The rows of a group lie close to one hidden flat surface of 13 dimensions, which passes through zero. Surfaces can cross.
(in the rows, 128 means zero)
Some rows, each with its group after it:
[126 131 165 132 127 105 146 149 146 185 183 137 188  86 136  67]	pofil
[138 127 118 107 145 113 144 183 145 198 160 158 115  96 150 119]	pofil
[112 136 153 109  95 143 120 129 128 169 118  82 193 101 166 145]	siza
[147 117  92 130 102  84 145  94 118 113 121 139  78 144  63 121]	siza
[209 119 135 130 160 118 132 100  89 108 157 151 129 136 126 177]	rimek
[175 120  73 111  65 102 131  73 124 167 142 161 160 143 139 123]	pofil
[ 88  77 170 112 110 120  80 163  72 129 132  96  91 144 149 179]	bazef
[149 168 113 145 111  80  96 156 135 152  84 120 184 125 144 131]	pofil
[ 81  95 129  90 133 118 150 211 106 157 127 104  76 125 146 182]	bazef
[112 120 182 132 163 151  94 119 151 134 108 130  81 156 100 122]	peker
[140 102 129 114 105 137 150 114 145  83 104 136 130 205 106 163]	peker
[122 177  80 164 135 154 123 126 138  83  94 109 120 142 149 129]	peker
[ 72 112 142 124 156 100 194 171  98 136 142  77 132 165 118 172]	boze
[146 162 178  89 118 118 144 165 160 102  93 149 149 129 129 179]	Pokoz
[159 135 214 112 130  99 155 130 168 149 158 177 151 127 150 110]	Pokoz
[141 157 110 134 116 147 132 100 104 172 129 102  73 125 145 136]	pofil
[ 90 138 120 125 126 118  99 101 138  64  91 150 119  65 154  95]	rimek
[146  82 139  99 181 167 173 155 114 111 126 122 123 121 118 158]	siza
[103 105 126  95 132 180 107 118 169 122  93 157  93 104 174 116]	siza
[109 113  90 142 165 177 142 132 194  66 146 123 138 140 110 147]	peker
[194 125  97 162 175 132  93 120 135 107 154 152 142 108 121 126]	rimek
[152  97 107  91 145 154 107  92 133 154 127 180 131  62 157 100]	rimek
[152 150  98 185 136 144 126 112 136 163 102  79 172 195 102  96]	bazef
[127 114  85 147 133  90 139 107  67 151 138  73  84 109 155 159]	rimek
[154  75 132 119 184 114 186  87 110 131 118 102 147 140 164 165]	Pokoz
[148 132 117 175 129 161  86 132 125 177 147  73 151 153 114 106]	rimek
[143 156  79 112 113  89 118 179 137 137  93 132 162 104  70 143]	tabuv
[123  94  84 147 192 102 158 195 124 104 127 154 105 131 147 111]	rimek
[164 164 132 171 141 140  96 155 101 108  97 117 119 152 149 121]	tabuv
[183 148 101 142 116 152 135 117  76 120 142 124 117 131 128 134]	siza
[151 152 175  91 137 103 175 142 168 148 156 160 122 108 108 157]	siza
[149 154 148 153 164 139 142 107 137 118 103 131 124 141 187 117]	peker
[115 138 126 137 120 137 119 102  90 126  53  87 167 143 131 107]	rimek
[149 108 137 136 120 126  70 115 112 112 173 130 129  84 199 161]	bazef
[107 115 104 137 157 144  91  97 119 136 121 122  79  83 151 113]	pofil
[185 131 105 144 141 105 142  79 103 166  89 114 137 145 177 130]	Pokoz
[157 169 128 146 180 165 151 125 154 116  61 138  59 119 106  85]	Pokoz
[130  99 105 154 178 126  74 158  97 139 131 138 162 150 101 117]	boze
[104 119 116 140 134 155 141 137 164  56 145 101 134 167  85 174]	peker
[130  90 145 124 131 128  68 111 176 170  78 142  66 133 172 104]	boze
[166 161 110 107 182 168 136 139 147 119 109 131 102  99  76 188]	Pokoz
[149  53 146 103 133 138 120 163 116 151 144 179 128 184 162 133]	bazef
[ 84  76 108 115 147  39 120 117  92 173 110 136 100 121 111 118]	peker
[155 142 109 112  89 118  90  89 115 155 158 127 135  52  95 134]	boze
[105 164 155 138 136 134 149 166 130 117 134 136 145 129 144 101]	tabuv
[151  68 131 123 173  65  87 111 130 173 109 119 181  95 119 138]	boze
[ 95 138  60 116 103 167  76 118 123 133 108 173  93 157 120 118]	boze
[106 133 148 109 128 121 139 151 157 108  59 127 209  91 114  85]	bazef
[121 133  99 135 161  99 162 156 154  72 136 189 142 118 105  91]	bazef
[178 113 126 146 106 169  96 195  86 151 154 141 170 146 148  93]	bazef
[ 69  92 139 179 139 112 117 123 117 150 185  99 161 151 122  60]	boze
[136  99 110 154 155 130  87  84 147 137 105 156 145 138 133  62]	peker
[119 143 219 156 141 174 110 108 136 115 165 122 130 160 181 117]	siza
[143 104 113 136  83  81 111 118  78  63 134 159 155 132 179 124]	boze
[ 90 176 145 117 104 122 130  93 146  90 106 114  78 117 106 160]	rimek
[134 110 151  95 151 134 197 141 139 160 152 173 120 183 147 144]	boze
[ 81 186 106 130 123 136 106 167 148 113 113 143 139  88  96  95]	tabuv
[113 138 160 119 142 120 103 118 164 196 121 117 110  85 147 116]	tabuv
[ 86 185 110 140  97  83  64  78 150 108 149 169  86 109 110 135]	siza
[119 141  84 103 116 101 175  94 119 166 135 131 111  77 128 117]	pofil
[113 120 187 111 106 143 161 102  95 142 156  83  82 138 156 171]	pofil
[104 168 126 113 117 135 149 141 180 174  70 117 158 133 139 104]	tabuv
[190 158 118 120  91 152 120  96 123 141 123 136 160 124  93 123]	peker
[184  88  96 156 155  92  60 122 128 102  90 167 138 109 144  95]	boze
[110 143 116  80 108 125 160 110 134 183 105 112 135 154  98 183]	boze
[103  82 146 113 117 143 118 150 103 144 102  66 106 144 165 178]	peker
[164  71  64 109 147 177 140 157  96 127 107 115 141 120 123 148]	pofil
[106 107 138 101  89 159  75 192 109 144 144 122 120 115 143 155]	rimek
[120 148 134 133 111 151 125  97 143 143 162 145  63 161 106 123]	pofil
[129 194 150 185 113 155 122 113 137  99 124  77 132 143 156 116]	bazef
[152 119  98 152 104 129 101 116 106 107 130 160 138 189 121 101]	bazef
[ 93 109 180 117 170 144 150 146 188 112 120 143  90 127 154 119]	boze
[162 177 166 143 162 129 164 109 130 138 187  92 119  76 103 160]	bazef
[177 151  98 126  74 139 119 108 112 151  62 118 169 166 106 116]	peker
[ 98 145  95  68 100 169 137 161 167 131 117 141 101  52 178 162]	peker
[129 152 111 155  98 103 190 120 184 153 171 146 155 174 109  67]	rimek
[190 174 139 144  88 168 139 118  93 164 168  98 127 131 143 139]	bazef
[116 147 134 161 103  97  77 150 101 121 177 142 116 130  99 108]	Pokoz
[105 152 117 185 155 148 125  82 131 168 121  52 117 105 142  77]	bazef
[121 143 111 135  78 133 118  91 113 127 126  80 168 143 103 142]	Pokoz
[114 140 101 115 108 123 181 157 117 167 164 112 131 121  71 113]	pofil
[ 90 121  15 130 116  85  93 128 121 126 114 176 123 111 136 100]	siza
[160 123 120 157 154  99 171 172  89 121 160 136 127 177 107 126]	tabuv
[125 161 136 115 168 134 181 175 161 159  78  90 104 160  97 177]	siza
[104 155 151 113 125 192 138 130 163  78 137 181 158  98 164  84]	tabuv
[170 144 116 149 141 119 168  84  85  94  93 131 124 149 163 116]	rimek
[144 100 158 117 146 148 158 155 123 165 103 131 152 160 137 103]	bazef
[115 152 116 122  80 140 168 162 138 157 145 118 160 137 110  98]	boze
[135  51 184 115 108 129 145 163 150 114 104 111 126 137 106  88]	siza
[ 88 119 104 130 147 133 155 168  95 117 175 148 116 159 135 133]	siza
[ 77  91  70 142  84 173  86 119 108 111 115  97 108 153 140 103]	tabuv
[111 194  96 120 112 170 108 137 164 149 118 157  86  74 116  85]	pofil
[182 148 124 157 137 117 128 149  89 139 143 134 189 131 194 122]	siza
[140 144 102 134 136 140 163 115  91 105 145 137 220 157 124 132]	boze
[132  80 164 138 197 141 162  99 128 109 129  77 170 109 114 137]	Pokoz
[200 191 160 123 117 189 120 137 138 161 111  94 164  93 116 148]	tabuv
[ 85 124 111 121  90 108  96  88 143 119 130 139 159  97 123  99]	tabuv
[ 90 157 109 147 182  94 115 118 157 104 137 181 113 155 124 135]	siza
[109  37 120 122 137 161  99 140 153  89 205 152 143 100 140 119]	peker
[160 133 133 102 148  86 136  75 124 182  94 173 118 111 121 106]	peker
[159 124 141 108 142 128  92 122 140 131 170 168 146 109 150 174]	Pokoz
[ 90  95 157 106 121  78 143 128 102 147  84  86  97 176 120 184]	peker
[147 107 163 127 158  97 121 111 113 126 139 168  81  63 171  85]	Pokoz
[119 118 131 126 133 105 130 219  95 124 161 155  95 138 147 142]	Pokoz
[103 114 124 134 143 104 115 173 136  75  92 164 115 130 135 101]	Pokoz
[ 87 131 102 148 114  92 140 174 121 128 151  93 106 130 117 135]	rimek
[140 104 120 151 155  62 114 165 151 155  94 131  89 125 135 103]	siza
[189 137 148 145 146 101 132  93 134 192 191 142 139 136 111 124]	pofil
[112 119 135 153 129 122 131 123 128 185 107  48 109 187  97 144]	tabuv
[104 129 110 145 147 128 163 104 115 135 122 126  73 160 133  99]	rimek
[117 145 159 108 135 119 134 116 105  47 139 147 125  96 141 175]	tabuv
[106 103  93 111  97 138 122 101 111 195 127 109 106 128 148 118]	rimek
[115 133 142 174 180  80 147 126 129 130  92 111  92 169 101  94]	Pokoz
[ 78  96 166  80 171  86 142 115 190 137 125 147  92 114 109 177]	pofil
[ 83 126 128 134 118 157  75 113  75  85 185 173 158 168 125 135]	boze
[134 127 161 132 133 113 192 100 132 132 101 113 144 167 170 121]	bazef
[104 141  87 143 152 128  84 132 166 147 149 163 101 162  91 132]	Pokoz
[ 81 153 151 141 178 122  92 115 181 146  87 118 100 108 120 113]	tabuv
[103 135 141 144 176 155 174 125 159 145 176 173 117 132 140  55]	tabuv
[101  92 122 111  84  99 203 124 109 125 133 134 148 179 157 112]	pofil

New rows, each followed by its group:
[117 121 121 119 159 125 122  74 108 161 182 160 122 164  75 151]	boze
[103 125 122 104 125 145 134 122 137  93  60 127  82  87 152 116]	Pokoz
[101 200 126 154 135 134 129 144  99 119 116  87 140 102 111 125]	tabuv
[165 181 152 105 129 181 150 109 145 102 102 158 175 171 122 165]	boze
[136  98 121 139 136  94 153 146 128 179 145 111 135 129 110  95]	siza
[151 102 160 128 170 109 107  72 165  97 142 156 133  94  90 116]	siza
[134  85 136 122 119 158  97 125 136 212 132 112 140 187 105 122]	bazef
[116 123  69 161 163 106 143 117 203 133 157 155 118 173 152 119]	bazef
[113  81 146 151 151  80 129 195 151  97 117 122 171 200 153 151]	rimek
[180  97  46 140 175 139 118 130  65 106 140 176 160 100 168 113]	boze
[130 154 134 150 139 180  77 105 183 130  93 105 127 142 144 130]	bazef
[ 73 111 131  99  82 100 102 134 124  96  69 139 107 143 181 147]	peker
[103 108 163  89 109 113 202 122 146 128 128 109 155  93  98 112]	Pokoz
[164 130 102 146 135 128 130 122 120 105 173 149 134  61 122  83]	boze
[168 112 129 168 155 113  94  69 113 168 139 118 154  89 151  69]	Pokoz
[141 138 120 136 115  80  95 110 121 151 139 161 112 179 171 165]	Pokoz
[106 161 108 129 126 169 152 119 159 215 167  90  92  71 119  90]	bazef
[203 132 176 118 124 129  78 103  86 151  99 132 142 115  90 138]	peker
[133 170 166 128 105 145  97 183 111 150 131  75  97 111  78 170]	boze
[130 140 185 133  90 144 131 159  68 114 123  98 145 156 155 137]	rimek
[117 111  80 108 144 174 132 110 110 160 114 149 178 149 173 126]	boze
[139 122 125  92 113 123 136  79  92  90  80 147  68 143 158 185]	bazef
[ 92 111 178 105  87 111  95 141 114 154 135 115 114 128  93 135]	peker
[133  75 127 133 128 147  84 105 105  57 153 144 160 104 111 117]	pofil
[130 154 136 112 150  74  95 141 195 129 128 201 144 133  87 145]	Pokoz
[ 92 119 138 163 127 115 140 168 118 138 122  57  98 151 194 140]	rimek
[177 142 118 163 111 142 130 160 144 115 190 161 120 160 156 110]	rimek
[150  78 146  96 131 122 133  98 167 102 123 191 117 104 152 101]	siza
[174 152 111 142 127 108  93 135  73 125 168 155  83  66 115 123]	Pokoz
[ 71 106 124 103 105 138  82  92 140 149 129 134  87  86 126 105]	bazef
[113 143 133  98 154 141 139 117 151 134 106 135 121  56 113 118]	rimek
[ 95 145 140 133  69 117 161 133 129 109 109 129 179 125 169  57]	bazef
[115 112 106 135 156 131 162 175 154 131  87 135 136 146 173  95]	rimek
[134  96 102 129 135 104  79  94 150 183  87 107 133 102 124 111]	boze
[102 142 180 131 102 108 182  73 142 114 129 118  95 173 168 130]	rimek
[ 78 100 121 121 121 158  82 167 139 125 136 160  92 106 146  82]	bazef
[130  97 143 128 134 172 144 180 118 120 145 137 132 159 191 122]	Pokoz
[101 148  26 147 146 169 171 108 100 101 124 115 121 120 137 106]	boze
[ 74 124 166 153  97  97 122 121 110 103 117  89 130 216 112 142]	rimek
[149 116 152 122 144 141 159  88 161 123 121 157 158 146 165 107]	tabuv
[ 99 126 101 131 152  97 181 178 115 118 150 139 107 121 186 134]	peker
[127  86 136 125  85 156 136 153 105 108 172 125 168 154 108 107]	pofil
[ 63  73 155 140 155  57 156  99 139  96 139 136 102 155 175 118]	rimek
[103 152 140 157 112  65 163  53 127 101 115  85 140 122 141 116]	rimek
[ 99 158  84 112 124 137 169 178 173 104 145 143 152  91 139 132]	peker
[103 147  96 109 150 109 130 141 171  99  79 124 124  98 101 168]	bazef
[159  77 155 130 179 134  73 118 129 112 165 160 117 141 130 167]	rimek
[151 110 136 146 178 178 126  86 147  66 142 165 150 129 136 100]	tabuv
[113 107  78 114 167 148 160  51 147 152 124 154 113 131 157 118]	boze
[162 163  91 104  70 140 119 141 165 118  74 158 142 114 102 108]	siza
[121 123 131 150 110  96 174  78 166 140 129 114 151 145 130  76]	boze
[ 83 193 169 137 104 170 107 171 156 130 131  97 109 114 106 126]	peker
[ 97 195 128 119 108  96 123 161 179 179  85 115 125 134 108 141]	pofil
[152 126 138 132 169 129 152  99 156 178 128  96 129 103 106 126]	boze
[135 168 110 146 113 156 128  83 139 117 139 121  99 150  38 115]	siza
[108 149 122 139 110 143 111 139 150  92 122 170 132 118 193  84]	peker
[106 158  66 120 179 159 182 150 147 103 126 186  97 121 104  99]	tabuv
[138 102 106 120 155 109 142 110 127 110 118 144 104 162 106 165]	pofil
[138 186 103 112  88  92 140 113 159 192 119 143 121 188  99 172]	Pokoz
[152 112 119  84  94  86 134  90 113 129  84 206 110 138 170 119]	peker
[201 121 128 112 127 182 117 138  99 103 125 146 148 100 170 146]	pofil
[ 78 125  91 145 102 143 119 144  98 100  79  80  92 178 126 137]	pofil
[ 72  95 128 106 104 130  77 158 158 138 138 133 115 118 151 143]	bazef
[133 106 158 108 129 153  67 177 137 132 162 139 133 118 112 170]	rimek
[ 96 103 141 124  91 136 143 138 131 171 143  64 158 149 120 138]	peker
[ 96 109  99 142 150 130 111  93 170 179 103  92 117 148 141 122]	bazef
[167 132 182 108  72 145 119  95 100 107 160 174 146 117 154 108]	bazef
[112 116 109 160 148  91  91 145 145  71 101 112 139 134 149 148]	rimek
[150 162  94 136 117 128 142 117 144 117 150 136 131  77 185 126]	bazef
[191  78 145  90 138 121 121 133  82 154 124 113 135 113  81 184]	peker
[152  99 126 124 168  94 161 120 111 126  70 131 179 162  89 122]	bazef
[163  86 112 107 111 173  87  54 134 129 137 150 105 117 119 133]	peker
[111 121 122 157 137  98 138 193 147  86 133 119 120 136 180 131]	rimek
[111 140 153  71  79 169 133  91 115 143  98 150  94 138 130 144]	rimek
[128 112 141 118 138  97  96 136 106 130 149 161  80  51 153 105]	Pokoz
[169 127 188 120 194 137 145  96 147  99 138 112 162 116 101 192]	Pokoz
[183 113  85 114 127 135 142 175  79 129 111 155 130  92 191 123]	Pokoz
[127 101 142 123 171 102  85 115 135 116 103 115 181  88 101 154]	rimek
[145 163 173 133 151 152 120 150 145 124 163 100 118  96 118 174]	bazef
[135  71 179 118 123 141 110 104 164 145 181 122 115 150  85 138]	tabuv
[ 80  94 104  90 117 101 154 178 117 137 155 167  64 156  94 145]	bazef
[122 117 127 133 132 135 131 134 147 172 167 117 121 121 153 123]	bazef
[137 139 161 168 162 100 135 131 116 157 105 115 151 173 120  82]	peker
[139 152 139 198 117  96 122 159 112 158 143 109 159 192 149  73]	siza
[196 151 163 149 127 113 111  36 134 118 119 139  97 131 148 133]	siza
[100 139 166 130 123 130 156 111 134 106 101 104 124  90 215 108]	bazef
[121 138 129 177 164 119 160 119 112  95 122 112  74 172 156 114]	rimek
[159 129  72 113 161 141 145 170 153 157  98 127 123  93  59 119]	siza
[114 145 130  94 141 161 130  96 124 145 138 105  78  64 118 176]	tabuv
[107 122  81 141 126 146 110 185  95 168 112 103 139 123  72  76]	bazef
[158 138 162  82  46 101 167  88 109 133 148 137 118 121 155 167]	siza
[148  53 139 136 168  94  81  80 171 117  71 136 140  92 160  87]	siza
[161 118 155 144  88  92 139  92 100 103 178 158 144 149 137 102]	siza
[100 104  96 136 143 104 126 155 144 123 105 176 100 132 144  60]	Pokoz
[112 150 120 114 141 135 132 116 181  99 152 157 139  68  66 111]	boze
[134  63  91 123 179 140 123 144 136 139 119 129 124 151 103 145]	pofil
[ 96 106 159 111  74 141  66 157  83 178 117  86  94 123 105 134]	peker
[105 130 140 177 118  97 102 146 112 160 151  86 199 135  94  65]	peker
[142 144 127 132 150  42 109 150 162 189 102 162 156 168 142 141]	Pokoz
[126 116 109 143 184 111 127 214 128 139 105 114  57 124  96 134]	siza
[ 71 149  89 123  74 132 137 139 184 144 113 126 112 173 143 118]	bazef
[164 165 156 139 124 113 138 119 100 173 147 136 125 132  89 104]	peker
